Every row belongs to one group in each of 4 separate groupings. Each group adds its own fixed numbers to the row, and there is some noise. The rows also spread widely along 13 directions, which tell nothing about the answers.
In the rows, 128 means zero.
Known rows, each followed by its group in each grouping:
[119  96 103 166 160 117 143 144 179 179 127 109 145 148 148 137 114 142
 180  92 156  98 160 133 129 172 101 118 127 142 147 100 138 129 135 134
 105  98 107 124 138  88 128 140] | N (0) Z_193 kisab
[109 159 117 177 113 123 140 115  97 131 114 132 111  84 125 102 114 131
  89 148 125  98 107 180 190 150  80 145 142 103 126 171 163 144 121 117
 142 130 153 126  98 134 127 163] | X (3) Z_193 pegik
[146 114 133 137 121 121 135 130 159 143 117 138  86 115 106 139 161 112
 117 133 140 112 131 186 123 138 121 102 106 113 128 146 146 130 148 151
 116 102 138 118 119 144 114 143] | X (1) Z_196 muti
[140  85 135 144 174 138 121 132 181 155 127 101 175 140 141 127 140 177
 163  91 137 131 166 119 160 135 126 123  98 175 150  65 131 121 153 145
 111 125  97 120 152 102 123 131] | N (2) Z_715 dima
[114 130 150 159 186 177 124 160 167  99 142  50 196 103 141 146  88 166
 106  92 144 152 135  85 154 172  90 133 147 140 140  78 160 133 165  85
 134 142  97 100 177  44 108 140] | D (0) Z_196 dima
[ 89  86 140 154 134 127 185  95 125 169 173 152 154 158 199 146  83 152
 161  90  83  93 103  95 130  99 162 109 150 173 123 142 126 106 129 105
 135 148  95 157 111  65 146 162] | D (1) Z_715 pegik
[124 102 131 149 120 131 164 115 114 137 117 137 103 133 169  93 165  94
 114 123 120 143 126 144 142 117 148 125 148 146 121 154 103 193 119 155
 114 177 125 138 157 121 134 123] | D (2) Z_196 muti
[152 109 168 139 140 111 104 136 132 138  92 132  93 113 125 120 199 118
 117 122 145 140 140 136 148 123 119 119 144 129 106 140 116 153 101 151
 132 165  80 125 172 160 127  85] | X (3) Z_715 Forus
[142 108 140 123  98 113 176 106 148 152 137 168  47 118 122 127 164 107
 106 136 109  91  88 210 118 132 158  96 107 132  98 188 136 148 143 172
 119 138 139 140  91 146 148 164] | N (2) Z_193 sasor
[116 121 126 158 107 126 163 138 126 113 130 122 127 181 180 119 152 147
 153 153 107 130 133 128 171 128  98 125 101 115 184 134 168 151 137 119
 112  89 195 123 125 139  75 157] | D (3) Z_715 Forus
[117  59  78 153 176 176 148 128 148 139  90 124 160  95 104  72 131  56
 140 122 134 155 147 137 140 170 116 140 140 130 161 110 106 172  88 211
 117 163 135 127 180 100 166 112] | N (1) Z_193 sasor
[110 111 119 159 145 140 202  94 162 128 128  99 128 131 126 141 118 125
  86  74 153 142 135 164  99 124 117  84 167 143  96 170 148 127 161 111
 101 137 141 138 130  64 108 141] | N (0) Z_715 kisab
[129 146 138 122 132 145 154 128 113 107  97 115  94 131 140 126 142  88
  76 155 146 133 137 163 128 101 120  89 139 101 138 175 145 154 141 103
 118  89 162 123 143 153  68 151] | X (3) Z_196 sasor
[125 118 172 137 141 118 116 103 120 137 118 165 135 119 122 150 137 145
 120 140 124 116 121 125 143 109  96 108 124 114 135 140 152  79 116 121
 160 124  98 130 132 137 126 120] | N (1) Z_193 muti
[155  54 116 135 179 208 107 187 101 117 147  89 138 119 108 145 138 110
 138  84 133 104 138 131 142 150 116  83 102 134  84 128 156 136 108 151
 112 108 112 107 155  80 148 113] | N (2) Z_715 sasor
[125 156 170 185 136  74  97 132 133 167  96 121 152 154 184 166 139 223
 161  92 158  89 143 117 139  96  89 129 150 159 111 127 113 105 170  40
 129 101  94 132 123 126 107 126] | X (3) Z_715 pegik
[128  99 133 144 173 137 118 139 136 146 136 120 126 115 123 144 118 114
 133 105 145 109 153 118 149 148 107 105 142 121 118 122 166 100  84 134
 143 131  66 125 160 107 131 104] | N (0) Z_715 pegik
[127 110 103 197 140 138  92 123  44 173 106 118 134  76 117 104 102 153
 127  83 136  72 155 164 215 129  93 138 149 140  68 153 140 143 103 106
 141 135 100 138 102 124 163 118] | D (1) Z_715 dima
[118 126 144 184 105 159 158 155 133 123 148  76 145 125 172 116 135 187
 121  85 112 117  83 131 159 161 114 135 133 176  82 143 109 198 182 101
  99 159 140 122 127  61 139 165] | N (3) Z_193 kisab
[126  86 149 123 190 152 135 161 153 115  84 135 167 153 161 136 161  91
 178 141 126 151 103  65  78 126 128 126 139 123 178 106  89 130 131 150
 120 127 125 129 201  92 145 111] | X (2) Z_715 dima
[125 119 134 179 145 100  99 146 174 122 100 119 151 144 116 146 169 157
 162 130 154 146 170 133 146 170  47 133 121  95 171  95 181  95 114 140
 132 106 128  99 163 128 104  91] | N (1) Z_715 pegik
[119 125 194 112 152 145 140 129 111 135 126 141 108 105 185 122 130 101
 104 137 103 124  80  80 138  93 181 124 177 155 105 159  87 156 110 107
 153 188  50 150 169 120 135 136] | X (3) Z_715 pegik
[147  91 142 141 145 138 115 153 114 128 132 148  98 108 111 158 161  94
 146 132 125  95  95 135 109 148  97  99 126  89 108 167 146 104  92 152
 150 125 108 125 138 112 163 105] | D (3) Z_715 muti
[107 116 148 146 131 123 186  78 128 121 115 144 142 159 160 132 136 137
 108 126 117 150 125 113 135  89 116 108 149 132 147 161 145 118 142 106
 128 143 156 146 140 106  99 133] | D (0) Z_715 kisab
[139 113 175 142 131 121 132 148 143 134 144 129 115 141 147 176 161 164
 144 102 117 104  88 124 109 125 121 102 128 140  97 150 132 113 148 112
 133 137  95 131 130  98 142 133] | X (3) Z_715 dima
[144  92 145 124 113 166 141 122  76 121 114 170  90 109 118 116 155  95
 103 156  90 111  81 160 153 100 140 102 105 117 109 188 121 151 127 157
 136 125 167 136 119 156 142 145] | D (1) Z_193 sasor
[116 135 145 139 160 129 142 128 125 154 119 109 101 108 145 122 111 109
 103 110 154 116 146 135 146 144 133 112 179 133 103 145 128 157 114 108
 133 138  68 129 157 118 115 131] | N (0) Z_193 dima
[139  98 158 109 158 162 157 126 145 119 139 111 127 155 143 155 145 130
 108 118 133 145 148 121 127  89 142  71 115 142 133 133 148 112 154 112
 115 101 135 122 149 119  76 141] | D (0) Z_715 muti
[133 138 168 111 171 130 123 131 169 161 106 120 112  92 159 107 127 119
 112 136 140 124 132 127 149 133 166 134 144 150 143 107  93 161 147 132
 133 150  80 120 158 143 113 148] | D (2) Z_193 pegik
[146  96 167 141 160 143 108 121 114 159 124 127 138 108 131 141 140 147
 112  93 144 114 143 125 148 104 118 103 137 153  90 138 119 118 120 113
 145 150  68 132 145 121 138 112] | D (3) Z_193 muti
[123 168 185 125 137 142 142 122 137  93 130  86 123 127 153 149 139 162
  71 138 137 145 135 126 157 110 109  98 136 120 134 141 175 124 166  66
 132 109 132 108 141 135  43 150] | D (3) Z_715 kisab
[116 103 137 142 153  87 148  87 192 175  94 169 129 111 118 123 143 106
 143 129 143 133 136 145 107 147 119 133 148 119 164 122 119 107 122 175
 141 155  91 139 140 129 147 115] | D (1) Z_193 kisab
[131 127 143 159 121 118 138 112 121 143 105 151 118 120 148 121 136 157
 133 134 114 100  99 143 165 112 120 136 120 140 128 148 126 140 155 123
 131 139 146 142 114 136 136 153] | N (0) Z_715 sasor
[128  91 135 140 141 127 128 119 117 166 129 157 142 154 142 157 124 150
 166 121 118  82 131 128 137 107 112 100 101 132 140 135 141  86 131 118
 128  76 127 137 109 123 126 146] | X (1) Z_193 kisab

New rows, each followed by its group in each grouping:
[114 154 168 143 136 106 132 155 167 151 141 112 110 139 199 135 123 157
 157 135 130 101 116 107 151 150 142 137 141 143 148 110 127 153 137  93
 134 121  79 123 146 126  93 159] | N (3) Z_715 pegik
[129 106 112 163 151 146 135 130 146 132 118 104 152 105 122 112 134 122
 120 115 144 133 149 148 154 156  93 130 122 122 148 118 147 142 128 144
 126 138 130 115 143 103 127 128] | D (3) Z_196 muti
[129  91 140 180 119 125 135  98 102 129 101 165 159 110 136 113 155 158
 136 116  95 120  79 125 156 108  94 148 133 142 114 160 110 130 132 145
 148 198 143 150 129 101 189 113] | D (3) Z_715 sasor
[126 114 115 151 151 166 119 144 124 125 102  97 124  89 117  92 132  80
  96 127 143 150 167 148 172 151 115 127 142 114 138 122 141 173 105 150
 126 136 121 114 169 131 105 116] | D (1) Z_196 pegik
[122 138 163 144 169 132  95 149  81 160  99 138 141 118 186 138  91 144
 160 129 128  70 101  75 155  98 134 134 155 143 121 133  93 132 128  68
 151 112  81 144 150 125 139 137] | N (0) Z_715 sasor
[129 144 105 144 140 138 145 160 137 137  90 141  86  96 122 119 118  78
 137 175 135  85  81 168 117 172 106 135 127  82 161 164 119 160 158 143
 124  85 190 121 120 135 140 172] | D (0) Z_193 sasor
[113 118 174  92 169 139 165  86 193 141 142 143 126  85 131 119 102 100
  85 145 112 145 117 125 136 134 169 119 149 140 158 111 140 117 119 159
 158 176  61 126 154 122 119 150] | N (1) Z_193 sasor
[143  88 123 135 120 159 139  95  65 154 117 154 115 113 144  85 135 132
 102 131  92  96 124 162 213  67 158 120 101 168 107 165 113 164 123 142
 128 141 151 155 100 163 139 158] | X (3) Z_715 sasor
[127 111 132 166 145 116 112 124  81 143  96 133 133 159 146 141 147 123
 131 107 163 122 183 124 146  99  80  97 143 109 118 151 156 116  94  93
 130 100 105 135 163 131 101  88] | N (0) Z_196 muti
[120 158 175 144 133 117 135 127 107 127 121 131 114 135 154 175 124 143
 104 131 140 101 103 132 112 107  96  94 156 108 109 183 150  98 142  60
 145  92 116 127 124 119 102 149] | X (3) Z_193 pegik
[136 105 156 136 128 101 139 128 126 139 106 187  92 137 121 166 170  97
 141 148 127 109  82 135  81 126 100 102 138  88 126 182 127  96 116 148
 143 124 123 141 142 124 162 110] | X (0) Z_193 muti
[131 139 198 137 124 144 142 148 166  97 164  96 141 147 175 164 141 189
 104 120 105 152 104  92 160 127 127 117 114 153 134 111 154 137 178  89
 133 151 110 112 158  92  88 153] | D (0) Z_196 pegik
[129  95 152 136 172 150 126 115 136 121 134 109 171 120 123 140 128 148
 103 105 135 147 161 119 162 129  93 101 123 130 139 108 174  97 117 126
 142 136  98 110 150 108 111 116] | D (2) Z_193 Forus
[133  86 141 139 154 140 133 134 129 180 125 145 134 103 160 101 119 133
 146 110 107  99 100 104 171 127 164 145 130 180 120 115  77 165 126 152
 134 176  79 147 143 112 178 147] | X (0) Z_193 Forus
[133 133 174 136 139 103 128 126 173 160 133 124 110 125 159 142 144 150
 121 106 148 124 134 122 139 132 139 123 145 149 115 117 125 139 138 118
 133 162  58 128 157 119 116 122] | N (0) Z_196 muti
[122  97 128 139 162 174 144 139 121 122 146 102 130 108 124 145 106 104
 112 104 124 116 124 133 132 133 126  89 140 122 107 148 155 115 128 122
 130 115 119 119 138  88 124 139] | D (1) Z_715 pegik
[114 109 143 161  98 143 159 133 126 136 143 129 147 169 195 108 141 176
 152 136  83 126 113 113 184 116 136 138  99 165 157 118 118 174 162 126
 110 126 168 131 128 120 109 170] | D (1) Z_193 pegik
[130 117 106 144 155 182 123 137  54 123 141 118  90  57  87 119  89  80
  78 134 121  79 115 169 194 153 105 103 137  83  90 180 192 126  88 127
 158 112 127 124 107 119 143 146] | D (0) Z_715 dima
[133 114 169 109 168 213 128 135 100  96 127 109 124  55 113 126 105  94
  62 128 106 125  74 121 149 115 155 106 148 135  84 157 123 145 137 123
 150 161 103 122 151 101 140 149] | N (1) Z_715 sasor
[112 104 114 131 170 160 166  85 101 141 103 132 137 109 128  85 104  82
  82 136 128 147 165 138 178 106 132 113 154 128 152 148 141 142 101 138
 137 130 134 141 148 137 108 139] | D (0) Z_193 dima
[102 137 133 176 128 117 155 135 154 154 137 105 139 118 173 120 110 161
 142 109 128 108 108 127 147 172 111 147 155 147 128 129 122 163 151 106
 123 155 111 126 125  81 133 156] | D (3) Z_193 kisab
[170 106 167 125 193 144  44 150 150 163  65 122 153  60 105 117 157 151
 135 124 151 115 133 115 168 121 122 151 111 154 130  81  75 128 139 147
 148 157  72 121 165 157 158 104] | X (3) Z_715 sasor
[104 132 159 136 122 111 159 126 149 141 171 153 101 120 169 117 112 128
 125 160  92 109  89 114 182 171 137 147 139 128 153 122 160 152  95 147
 159 179  74 133 136 121 138 158] | N (0) Z_193 sasor
[106 135 122 165 111  71 168 111 167 161 116 141 103 144 162 109 145 132
 142 138 140 122 147 163 145 161 102 134 148 119 165 138 147 154 118 140
 124 133 127 127 125 142 108 140] | D (3) Z_193 Forus
[126 102 145 128 159 154 139  86 118 115 120 142 155  96 109 121 120 122
  79 135 118 139 123 132 168 113  97 111 128 119 139 143 166  95  99 139
 162 157 113 130 140 122 131 128] | N (3) Z_193 sasor
[155  87 159 132 153 179 113 182 142  85 134 109 130 133 114 160 182 125
 127 131 117 146  96 109 129 146 104 103  97 114 127 127 151 124 137 154
 119 121 144 107 176 101 131 120] | X (0) Z_715 pegik
[130 112 142 118 139 140 136 125 102 119  82 180 113 135 162  89 155  84
 148 195  92 124  86 118 151 101 142 140 105 112 185 143 105 155 121 165
 133 124 176 143 150 168 130 148] | N (2) Z_715 sasor
[149  99 177 143 162 112 120 109 191 130  84 128 152 101 112 127 185 150
 112  96 148 171 133 121 122 123 106 127 146 148 123 113 111 116 133 159
 133 199  77 127 181 119 140  82] | N (3) Z_715 Forus
[156 115 153 116 161 151 112 110 127 139  97 133 115  74  98 121 141 130
  79 131 137 113 125 162 160  95 133 110 121 136 111 146 128 115 140 133
 144 140 113 131 126 158 128 137] | X (3) Z_715 sasor
[104 113 159 126 161 147 174  77 144 142 141 108 174 148 172 122  98 164
  94 107 119 148 162 108 173  80 143 102 141 174 151 116 143 119 142  93
 135 136 101 136 137 113  76 161] | D (3) Z_193 dima
[119 116 153 115 176 161 151 121 110 120 151 119  97 107 121 167  99  78
  83 110 145 111 126 125 111 120 128  66 172 103  87 177 173  92  93  98
 147 122  68 129 149  93 112 123] | N (0) Z_715 muti
[117 163 173 134 141 136 142 143 132 135 147 113 128 128 179 181  80 162
 115 123 125  85  87 106 124 112 131 104 136 132 126 148 140 107 184  46
 143  90 115 127 114  94  98 185] | D (0) Z_196 pegik
[125 121 176 137 126 112 117 141 102 130 114 133 125 198 187 169 167 161
 166 122 135 118 145  95 125  83 108  87 125 126 128 142 146 109 131  73
 119  68 128 132 151 143  67 115] | N (1) Z_715 kisab
[178 116 216  98 167 169  96 140 193  93  90 102 139  95 118 131 204 159
  84 133 134 192 116 114 138 103 145 119  99 156 131  94  96 137 192 151
 127 171 114 102 193 146 101 112] | D (2) Z_715 pegik
[144  87 128 155 122 114 158 114 138 139 112 153 104 158 115 158 174 130
 136 104 135 121 131 168 102 105 107  82 118 120 111 177 147 103 141 143
 112 110 161 140 119 120 129 117] | D (0) Z_715 pegik
[131  98 146 138 108 126 165 124 118 130 149 143  97 157 167 120 166 134
 131 134  94 124 116 139 168 115 144 109 109 141 130 149 149 154 123 148
 117 143 143 135 120 135 113 141] | D (2) Z_715 Forus
[116 161 162 149 146  88 126 138 189 149  97 115 118 110 170  96 153 132
 131 146 156 150 148 123 153 185 112 164 167 122 167  92 123 174 129 133
 133 171  78 111 177 139 103 119] | D (2) Z_193 kisab
[138  79 144 151 136 141 134 115 100 147  95 155 152 140 146 126 155 145
 149 113 111 120 107 108 143  90 113 122 112 150 126 148  92 135 146 134
 125 135 149 152 143 118 155 121] | D (0) Z_193 kisab
[134 118 149 130 152 134 115 135 112 168 120 132 107 119 156 119 125 130
 124 123 135 105 149 123 178 116 143 114 134 146 116 132 119 147 113 115
 135 124  80 132 146 149 115 132] | D (0) Z_193 pegik
[128  98 149 141 135 159 155 104  81  98 138 143 124  95 105 144 132 114
  69 117 102 124  85 144 145 103  99  92 145 110  88 194 171  99 103 126
 156 160 128 137 120 100 149 126] | X (3) Z_715 Forus
[142  89 141 157 152 131  99 152 138 161 140  99 151 161 166 126 150 186
 167  87 138 115 192 119 204 130 124 119  97 173 127  73 153 136 117 125
 110 115  77 116 149 132 105 113] | N (2) Z_715 pegik
[159  93 150 165 130  95 112 115 162 149  55 146 114 132 120  94 225 148
 142 111 146 166 153 146 152 118 114 146 129 155 123 120  85 169 135 181
 108 186 118 140 180 159 146  73] | N (0) Z_715 dima
[114 150 165 155 149 115 115 111 122 129 103 139 160  98 154 122 115 161
 115 149 124 124 112 107 175 133  86 153 147 122 156 124 139 120 122 101
 168 159 103 123 143 130 126 132] | D (3) Z_193 sasor
[148  95 159 119 148 140 162 147 191  87 103 135 106 160 105 175 199  91
 122 135 142 169 105 132  48 141  98  73 122  95 140 158 146 115 149 163
 109 113 156 113 182 102 114 110] | N (0) Z_193 sasor
[123 156 163 116 159 145 137 146 166 137 126 106  88  89 143 148 103 107
 104 140 139 106 109 143 119 143 153 108 154 115 126 143 136 127 157 100
 136 105  98 112 135 131  89 165] | D (1) Z_715 pegik
[115 133 159 127 194 180 151 114 148 127  90 121 167  45 146 100  78 105
  96 137 118 137  60  93 124 114 160 152 167 151 144 126  59 149 180 120
 149 188 120 138 163  77 159 164] | D (0) Z_715 muti
[139 104 150 141 140 122  98 146 143 143 107 150 122 119 129 109 168 122
 153 159 123 128 126 109 178 164  98 149 106 111 165 103 137 143  93 175
 143 144 107 124 172 155 139 103] | N (0) Z_193 kisab
[126  73 123 148 125 147 142 114  90 129 147 158 129 136 127 128 143 101
 126 128 101 118 126 132 158 117 113 107 114 115 130 148 164 120  81 158
 141 135 122 137 133 113 145 118] | X (1) Z_196 muti
[127 102 150 140 135 135 177  57 128 112 103 136 140 143 115 127 151 147
  66 105 127 170 155 153 151  65 116  89 137 145 122 162 159 106 143 123
 123 146 151 143 137 127  96 125] | N (0) Z_715 dima
[101 136 135 150 112 101 161  68  92 141  76 186 121 125 169  82 129 115
 120 176 101 121 115 141 176  76 132 146 144 122 173 166 118 146 125 125
 145 141 173 157 114 175 109 151] | D (1) Z_715 sasor
[124 137 173 128 163 153 127 126 163 123 132 101 164  93 151 130 103 154
  99 129 122 138 113 100 162 137 117 138 129 140 155  97 140 127 157 103
 152 154  97 116 148  97 104 154] | D (3) Z_196 kisab
[119  95 135 100 177 167 152 126 176 135 152 100 129 124 131 114 121  88
 103 140 131 157 182 124 172 156 146 103 126 128 173  88 175 140  90 164
 130 128  85 103 170 138  72 135] | D (1) Z_193 sasor
[131 135 129 152 143 115 149  99 163 162  98  90 113 104 140  93 144 144
  88  96 172 143 192 182 166 115 135 121 155 162 114 129 121 169 150 117
 107 151 108 124 136 143  86 132] | D (3) Z_715 muti
[115 113 147 146 163 160 127  94  96 163 115 133 177  88 144 112  79 157
 103 114 110 104 113 118 182  84 138 131 136 172 119 126 100 120 148  97
 148 145 108 140 113 111 145 162] | X (1) Z_193 muti
[109 143 158 143 126 115 165 108 138 107 120 153 108 124 148 131 137 120
 105 161 110 133  90 124 138 134 112 125 151 107 149 155 160 129 125 127
 147 153 132 133 143 121 117 142] | N (0) Z_715 sasor
[124 122 131 146 162 132 146 117 132 149  95 129 112  98 127 122 119  96
 101 114 152 120 131 148 119 129 122 109 169 124 111 164 113 136 132 122
 129 133 114 135 147 115 133 129] | D (0) Z_193 pegik
[109 134 158 122 120 146 180 104 143 114 178  87  81 124 143 125 125 129
  49 112 126 145 164 167 180 133 154  83 158 142  92 150 200 158 114 111
 121 152  83 114 133 127  57 149] | N (1) Z_715 sasor
[141  97 154 140 146 169 125 165 105 121 147 122 114 106 127 145 143 116
 124 115 109 104  82 125 132 160 121 108 121 124  94 152 134 145 127 140
 134 138 109 116 141  89 165 136] | D (2) Z_193 dima
[118 114 132 167  99 152 130 119  47 125 136 152 142 135 168 101 116 158
 125 144  73  94  97 112 230 107 106 143  96 136 136 147 154 154 115 111
 142 133 165 146 112 124 133 155] | N (0) Z_196 kisab
[137 112 168 147 142 124 108 127  99 127  86 158 127 106 150 112 166 104
 120 135 122 147 103  86 148 113 119 144 165 126 118 147  92 163  96 140
 156 202  78 143 196 127 161  80] | D (0) Z_196 sasor
[136 121 174 131 129 147 131 153 132 112 150 127 111 116 130 167 148 135
 122 125 113 107  65 121 109 154 107 105 126 116 101 162 142 119 137 120
 142 136 104 121 138  89 144 137] | N (3) Z_193 kisab
[121 109 126 161 111  85 181  93 197 166 106 159 104 129 147  97 162 129
 148 124 124 134 112 155 127 149 140 151 138 150 147 133 104 160 149 180
 110 182 131 149 136 116 150 136] | N (0) Z_715 kisab
[133 123 135 168 115 146 126 171 101 129 135 113  99 112 120 158 135 141
 126 109 127  82  85 160 129 154  94 101 122 110  87 172 146 138 154 107
 118  86 152 114 105 102 143 153] | X (1) Z_193 Forus
[117 127 144 157 150 158 121 140  69 109 116 108 126 112 126 146 115 114
 106 110 135 110 126 125 144 121  94  97 164 101  92 167 164 117 105  84
 142 105 112 123 147 106 118 117] | N (1) Z_715 dima
[122 101 115 142 175 145 122  91  97 156  88 163 149  74 121  97  95  93
 121 137 123  96 121 131 165 107 119 138 143 125 143 140 119 113  91 148
 163 154 105 149 127 134 162 125] | N (3) Z_715 sasor
[110  91 109 140 155 130 182 120 179 165 130 114 124 155 162 125 118 107
 162 103 135 126 159 134 109 138 160 106 143 150 154 120 121 149 140 148
  99 112 122 131 142 102 109 151] | D (1) Z_715 dima
[105  88 126 143 153 139 173 142 172 142 189 112 140 151 169 135 102 133
 157 108 106 119 130  97 162 172 137 119 128 148 152  96 174 131 100 146
 127 147  84 126 144  72 123 150] | N (0) Z_715 Forus
[144 119 156 120 143 131 112 164 120 144 105 164  87 115 159 128 148  96
 167 173 108  87  74 105 136 133 147 135 120 110 144 145  99 150 127 143
 141 123 123 135 152 152 147 141] | D (0) Z_715 sasor
[132 108 188 116 129 119 157  97 188 117 155 111 115 164 130 169 176 142
  84 102 148 175 175 135 120 107 129  66 131 134 123 123 185 100 130 124
 127 140  73 113 165 120  59 111] | N (1) Z_196 muti
